There are 9 hidden switches. A switch that is on adds its own fixed numbers to the row, and there is some noise. The rows also spread widely along 13 directions, which tell nothing about the answers.
Known rows, each followed by its switches (1 for on, 0 for off):
[ -6  14  39  -9 -22 -28  -6 -22 -14   6  12   1  48   0  19   8   7   5
  22 -24  -1  38 -26  24  19 -15 -16 -27   6   4  30  20  41  21  20 -43
   2 -36 -14   1  20] : 1 0 1 0 0 0 0 0 1
[ -6 -32 -15  30   1   9 -23 -14 -11 -21  33  18  -6   4  15  16  24   8
   6  11 -13  12 -22  23  23  13  13 -21  10  -7  30 -10  26 -24  -1  -1
   5 -17   2  27   5] : 0 0 1 0 0 0 1 1 1
[ -8 -13  38   6 -14  -5 -10 -13 -29   1  -1  12 -33  31  -9  -2   8  13
  -4 -23  16  11 -31  -1   2  33  -6  -6  10  -4  13  24  13 -27 -29  -7
  24 -13 -12  26  39] : 1 0 1 0 1 0 1 0 1
[ 11   5  25  -8 -14 -28 -37  -9 -19 -19 -13  13  -3   9   1  -1  13   1
   0 -26  21  32 -41   7  14  17   1   3 -12 -20  14  33  29   6   3 -12
  19 -14 -39   3  39] : 0 1 1 1 0 0 1 1 0
[ -4  29  28 -27 -21  12  13 -23 -10   4  -8  20   9  23 -49  -1 -15  10
  21 -12  23  45 -27  15  12  21 -18   3  29  19 -17  43   2   9 -25 -17
 -27  -2 -28   3  21] : 0 1 0 0 0 0 0 0 1
[ -2 -13  17  13 -18  -7 -10  -4 -19   1  10   9  22 -15  12  18  13   3
   2 -14 -13  11  -3  19  12   5  11 -13 -10 -16  -3  11  23   3  11 -17
  12 -30 -20  -8  12] : 0 0 1 1 0 0 0 0 1
[ -4   7  17 -11 -12  -4   0 -11 -10   5   0  -5  35  -5   5   8   3  -6
   2  -5  -6  32 -26  20  -1  15  -1 -19   1  -1  -6  51  14   2  -4 -22
 -34 -17 -38   2   4] : 0 0 0 1 0 0 1 1 1
[ 11  17  33  -8   2 -19 -35  -1 -50  22  24  10  -1 -20  -5  22   8  12
  -6  -2  15  -4 -15  -2   9 -35  10  34   0 -14  -4  -4   8  41  19 -16
  22 -11 -12  15  19] : 0 0 0 0 1 0 1 0 0
[  7  10  14  -5   5 -14 -44 -11  -9   2  -4  20 -10   1 -16  22  19  22
 -19  -6  18  13   0   3  11  24  20  10  19 -28 -13  39  17   0  -6  -3
   7 -13 -36  -6   5] : 0 0 0 0 1 0 1 0 1
[ -6 -10  -6  18   7  -4  -1 -15   6 -32  10   8  28   4  -2   0  20  11
  11  16   7  34 -45  12  19   6   0 -19  -8  -8  28   4   3 -19  -3 -23
 -16 -12 -15  16  20] : 0 1 1 1 0 0 0 0 1
[ -9 -11  16  14 -19 -20 -21   5 -14 -21  -7  15  -8  20 -15  19  16  24
  12   5  18 -17   0  21  24 -15   8  27 -37 -24 -14 -11   2  25  25   8
  22   3 -15  -4  49] : 0 1 0 1 1 0 0 0 0
[-29 -27  10   7   6  -5 -16  -8   1 -78  10  30  -7  56  12  12  36   4
  47  21  -1   0 -17  24  43 -22 -15  17 -30   7  19 -22 -16 -12  10  -9
   9   7   5  -6  19] : 0 1 1 0 0 1 0 0 1
[ -4   9  -8  18  -4  10   1 -22  -3  -3  16  11  26   8 -19   7  -9  30
  15  18   4  44 -12  20  31  10  -7 -35  31   3  -3  12  18 -12  -8 -20
 -27  -9   6   9  11] : 0 1 0 0 1 1 1 0 0
[ 10 -19  33  -5   9  -4 -24  16 -60 -12   9   3 -24  12  10   8   8  -6
  -3 -14  -4   0 -28 -17   4  -8  -7  41  -9 -29  -5  11  -4   7 -24 -23
  25 -23  -3   2  -5] : 0 1 1 1 1 0 0 0 1
[  7 -17  -4   8  -8  23 -16   8 -38  -9  14  19 -19  14 -17  11  -6   0
  16  -4 -12  12  -8  13  24  10  -4  20  12  -7 -18   0   8   6 -24   6
  -5 -11   0   4  -6] : 0 1 0 0 0 1 0 0 1
[  8  -9  15  17 -24  -6 -21   4   8   8  -1 -11  36  38  -6  14 -20  35
  18  -5  19 -32 -14  11   3 -13   1  14 -11  -1  -3  11   3  15   6  17
   7   6 -22  19  22] : 0 0 0 0 1 1 0 1 0
[ 29  -5   6  11   2  17 -35  14 -50  14   8  11 -16  -7 -22  16 -12  -5
  -4  -4  -3  -4 -34  -2   5   9  16  32   0  -5 -22   5   5  12 -19  17
   5  -2 -21  23  12] : 0 1 1 0 1 1 1 0 1
[ -5 -21  26   7  -6 -11 -22  -9   5 -30  -1   6  15  60   1  11   5  32
  27  -1  22 -14  -6   1   9  -6 -12  14 -11  -4   6   5 -12 -26 -19  -2
  32  -6  -2   4  21] : 1 0 0 1 0 1 0 0 1
[-42 -24  36   6 -10   0  18 -24   3 -41   0  25 -16  10  12   7  46  -6
   5   3 -13   8  -1  14   0  32   2 -34 -24   1  -6  16 -20 -63  -8 -23
   8  -8 -26  -8  36] : 0 0 0 1 1 0 1 0 1
[ -3 -10   5  -6  -3  21 -31 -20 -54  26  29  22 -21  12   0  20 -13  -7
   5   9 -12   2  -3   8   4  28  -4   5  45   9 -11  36  16 -14 -29  20
  -6  -4 -13  33 -26] : 0 0 0 1 0 1 1 0 1
[  0 -19  25   8  -9  -5 -40  -3 -13 -26   1  27 -29  48  -6  19  11  19
  18  -6  10 -13  11   5  17  18   0  22  -6 -11 -11   9   2 -20 -19  21
  39  -6  -7  -3  23] : 0 0 0 1 1 1 1 0 1
[-13 -34  19   8 -20 -17 -28  13 -16 -12  -1 -11  15  46  35   5   0  -6
  22 -11  -8 -25 -22  17   8   0 -16  14 -25  -6  15  27  17  15   5  18
   4  -8 -24  13   1] : 0 0 1 1 0 1 0 0 1
[-14 -26 -19  40 -26   3   3  -4  -7   6   8  -8  22  -3  10 -12   0   5
   0   0 -10  18 -46  24  18  28  -3 -45  -1  -3  29  15  36  -4  12   6
 -30  -6 -26  41  22] : 0 1 1 0 0 1 0 0 0
[-17   3  37  -8 -23  -5 -22 -13 -42  34   2   9   3  18   4  22  -3  19
   2  -7  -5  -1   8  18  17   4 -12  -8  20  -5 -20  30  31  12  19 -10
   5 -21 -15  11  11] : 0 1 0 0 0 1 1 0 1
[-14  -9  34   9 -10 -28 -25   5 -30  -2  -3  -8   1  39   8   5  12  16
  10   5  14 -11 -37  12  22 -15 -17   9 -22  -8  22   3  15  21  23  -3
   7  -7 -11  34  46] : 1 1 0 0 1 1 1 0 1
[-12 -28  -5   9 -14   1 -30 -24   0  -2  13  17   3   0  25  18  11  -8
   6   5 -12 -10   6  21  -8  36  12 -17  10   1   0  32  18 -39 -11  28
   4   3 -36  14  -7] : 0 0 0 1 0 0 1 0 0

New rows, each followed by its switches (1 for on, 0 for off):
[  4  -6  26   3  -5 -22 -13   3   9 -29 -16 -15  27  51   3 -15  -7  26
  19 -14  32  17 -44  -6   6   0 -24  11 -12 -17  20  31   1  -3 -22 -18
   5  -9  -9   3  19] : 0 1 1 1 1 0 0 0 0
[-12 -18  21  -5   1 -11 -31   4  -6 -36  -3   5   8  43  15  21  18  10
  28  11   5 -16  -9  22  17 -21  -5  30 -26  -3  -6   2  -1   8  10  -1
   8  -1  -6  -9   9] : 0 1 1 0 0 0 1 0 1
[ -9 -19  33  -1  -5  -8 -19   5 -20 -34  -3  16 -18  38   8   6  18  -1
  15 -20  -3   0 -15   0  18   7  -8  20 -15 -11  -1  21  -3  -7 -14 -11
  17 -10 -17 -13   8] : 0 0 1 0 1 1 0 0 1
[ -8  -7  42  -2  -6  -7 -28 -13 -27  -7  15  15   2  37  12  24   3  26
  24   3   7 -23  11   3  12 -25 -12  17   0   2 -14  -9  -4 -13   4 -10
  37  -5   5   4  15] : 0 1 0 0 1 1 1 0 0
[-31 -19  51  -7 -29 -24  -6   0   4 -48 -25   3 -15  85  10 -10  15  15
  36 -21  15  14 -21  24  21  16 -39  -2 -27  -5  16  30  14  -9  -7 -10
  13 -15  -3  -5  51] : 0 1 0 1 1 0 1 1 1
[  1 -15  15  11  11  -7 -21 -10 -29 -14  16   6  18   3  18   9  15   9
  -1   2  -5  17 -26  -7  16  -2  -4 -13   4 -20  15   9   9 -20   0 -33
  12 -28 -10  12  -2] : 0 1 1 1 0 1 0 0 1
[ 15 -15 -17  29   5   0 -21  12   7 -30  -8  -2  18   5 -12   8  12   8
  -2  16   5  10 -44   9  11  19  20  -4 -30 -15   0  11  -3 -13  -5   9
 -20   0 -32  15  31] : 0 1 0 1 1 1 1 1 1
[  9 -13  -1  31 -30  25 -10  -4 -17  26  24  18 -12  13 -36  19 -19  33
  12  -4   8 -12   1  23  12  15   8   5  23   0  -7 -17  22   8 -18  29
  14  -8   8  33  27] : 0 0 0 0 1 0 0 0 1
[-12 -15  32  -3  -8 -29 -39   6 -27 -34  -5   4  -6  50  29   3  14  -9
  29  -5  -1   5 -32  18  27  -1 -25  14 -26  -7  20  22  22  16  11   2
  10 -11 -16   5  24] : 0 1 1 1 1 1 1 0 1
[-13  -7  12   5 -14 -10  -9   1 -40 -19  -4  10 -20  36 -18   4   7  14
  15   5  14  29 -32  29  38   0 -13  13 -10 -11   4   6  17  26   1  -9
  -3 -13   7  11  42] : 1 1 1 1 0 0 1 0 1
[ -2  -8  12  21 -21 -27 -22 -18  37 -36  -9  17   6  13   6  -8  30  23
   6 -30  17  45 -12  14  18  43   0 -41   1 -20  33  22  37 -34 -11 -12
  20 -23 -22 -11  39] : 0 0 0 0 1 0 1 0 0
[ -1 -28 -14  38   6  10 -15   0  -4 -29  17  18   1   7  -4  23  19  26
   0  12 -11   5   2   9  32   5  19  -9   1 -24  -5  -9   1 -21  -5 -10
   5 -16   2  -6  -2] : 0 0 1 0 1 1 0 0 1
[  9  -1   3   6  -9  -5 -19   9  -7  -9 -11   0  18   9 -12  10  -1  10
   2  -4   8  25 -22  21  14  13   9   8  -7 -16 -15  38  16  21  -7   0
 -19 -12 -23 -11  10] : 0 0 1 1 0 0 1 0 1
[-24 -40  -9  22 -10  17   1   0 -41  -9   8   4  -6  16   8  15   5  -9
   7  25 -20 -18 -25  24  12  11   2  -2 -19   3 -10   8  -5 -13  -2  13
 -21   6 -18  31  11] : 1 1 1 1 0 1 0 0 1
[  4 -26  -4  25   9   6 -25  -3  -4 -33  13  13   2  10  10  19  17  20
   6   2 -10  11  -3   6  21   7   9  -4   6 -27   2  -6  13 -26 -16 -18
  13 -24   5  -9 -10] : 0 1 1 0 1 0 0 0 1
[  2 -17  42  16 -15 -20 -30   0 -26  -8  -5   7 -15  21   7   3  15  19
  -2 -26  12   4 -22  -2   9  17  -3  -3 -15 -27  13   5  27 -14  -2 -12
  47 -30  -7  13  48] : 0 1 1 1 1 0 1 0 1
[ -8 -12  29   8 -15  -4 -13 -13 -25  21   3  -3  16  10  10  13  -5  12
  -3  -6  -3  -8 -20   7  -5  17  -3 -15   5 -11   0  30  21 -12   0  -6
   7 -17 -27  23  15] : 0 1 1 1 1 0 0 0 1
[-29 -29  14  16  -1  -7 -15 -13 -40   2  14   8 -21   0  28  16  27   3
 -18   9 -16 -13   0   2   7  12   6 -20   3 -16  -1  18   5 -32   4 -12
   5  -9 -18  18   2] : 1 0 0 0 1 1 1 0 0
[  9 -10  34 -13 -12 -25 -44  20 -40  -3  -8 -10   9  32  25   7  -6   3
  15 -18   5 -11 -11   1   8 -20 -17  40 -19 -20 -13  25  14  31   3  -1
  20 -12 -14  -7   2] : 0 1 0 1 0 1 1 0 0
[ 18  -3  11   0 -20   3 -42 -24   5  23   9  11  31  24   1  20 -34   9
  22  -5  12 -28  -1   5 -19  29   3   6  23  17  -9  41  12 -26 -27  45
  14  14 -46  25  -5] : 0 0 0 1 1 1 0 0 0
[ 11 -11   2  27 -12 -10 -13   8  45  -5 -11 -26  61  19   6   0  -6  16
  12  -1  13  -4 -43  19 -11  16  10 -15 -23   4  16  26  13  -6  -5  17
 -21   0 -35  17  26] : 0 0 1 0 1 0 1 0 1
[-12 -31  36  -2 -13  -2 -48 -29 -41   7  39  33 -14 -11  44  40  24 -12
  19   1 -21 -55  20  11 -12 -13  11  10  -6  11  -2 -33  11 -36  20  15
  66  -3 -17  26  12] : 0 1 0 0 0 0 1 0 0
[-12  -7 -17  22  -7  -1   0 -15 -24  -8  16  11  16 -25   4  12  14   0
   0  15 -20  36 -19  24  30  10   3 -36   7  -9   6   8  21  -3  10 -20
 -32  -9 -18   8   8] : 1 1 0 0 1 1 0 0 0
[ 28 -17 -21  18   1  37   2  -2  18 -19  24  -7  50  18   0  13 -36  14
  36  12 -10  20  -7  12  -9   5   2  -4  20  12 -20   8 -14 -41 -64   1
 -22  -4  20  -4 -32] : 0 0 0 1 1 0 1 1 0
[ 23   1  18   0 -26  -6 -18   8  -5 -27  -5  12  11  17 -14  -6  -3  -4
  33 -36   7  39 -38  18  21   9 -12  14 -12  -2  14   4  29  23 -17  -5
   9 -21 -14 -10  31] : 0 1 1 0 0 0 0 0 1
[  7  -6   4   1  -5  -3 -21  -8 -12 -13  15  10   9  23  -5  -3  -7   4
  20  -1  18  10 -32  -2   8   3 -10  18   4   4  16  17  -4  -1 -22   8
   2   6 -20  23   5] : 0 0 0 1 0 1 0 0 0
[-11  -8 -13   3 -11  11 -14 -30 -10  -1  13  23  -3  -2 -10  23   8   5
   2  15  -1  10  -7  28   8  25  18 -13  20   6 -11  27   9 -22  -9   9
 -20  10 -32  16   6] : 1 0 0 0 0 0 1 1 0
[  4 -11  22  20 -37   4 -19  -7  -3  34  21   2  41 -13  15  32 -10   5
  22  -8 -20 -27  12  36  -8   1  14 -17  -8  15 -10  -9  33   3  15  21
  16 -14 -17  17  25] : 0 0 0 0 1 0 1 0 1
[-34  -1  11  -2   4   0  -6 -30 -18 -25   8  18  20  42   1  29   7  15
  23  40  -1   0 -13  29  34 -12 -10 -10   1   6 -10  27  -6  -3  22 -16
 -26   8 -19  11   6] : 0 1 1 1 1 1 0 1 1
[ 13 -26 -18  34 -24  17   6  27  -2  -4  -4 -12  26  -8  -7  -1  -7  -1
   2 -16 -21  15 -27  19  12  21  14  -9 -20 -11 -12  13  12   9 -13   6
 -28 -16 -22  -4   5] : 0 0 1 0 0 1 0 0 1
[ 19 -26 -28  24  -9   6 -50  -2 -12 -30  25  33 -12 -12   5  19  15 -13
  21  -1 -13   5 -11  19  24  12  15  14  -5  -6  12 -25  25  -4  -4  32
  19   1 -20  11   6] : 0 1 0 0 0 1 0 0 0
[ -3 -11   1  12 -26  18   7  -8 -19 -10 -13  30 -22  -8 -44  20   7  -5
   3   3  -2   6  -8  26   5  39  24   3 -20  -1 -39  12  -9 -16 -19  19
  -7  10 -40   1  48] : 1 1 0 1 1 0 0 0 1
[  2 -32  15  13  11  20 -11   1 -17 -30   7  10 -12  26   1  14  13  15
   2  -1  -9 -11  -9 -17   1   9   2   8  -1 -16 -16   4 -23 -51 -33 -21
  17 -12  -6   2  -5] : 0 1 0 0 1 1 0 1 1
[ 14 -29   9  25 -24 -12 -44   1  36 -25   4   2  32  48  18   6  -1  23
  37 -26   8 -14  -6  13   7  13 -10  -4  -8  -1  31  -4  29 -21 -13  27
  38 -17  -9   8  16] : 0 0 0 0 0 1 0 0 1
[ 10 -11  16  -5 -16  15 -29 -15 -36   6  26  17  16  13  18  21 -23   0
  34  -5 -17   2  15  11   3   1 -12   1  20  12 -24   5  16 -22 -24   3
  24 -13   7   0 -15] : 0 1 0 1 0 1 1 0 0
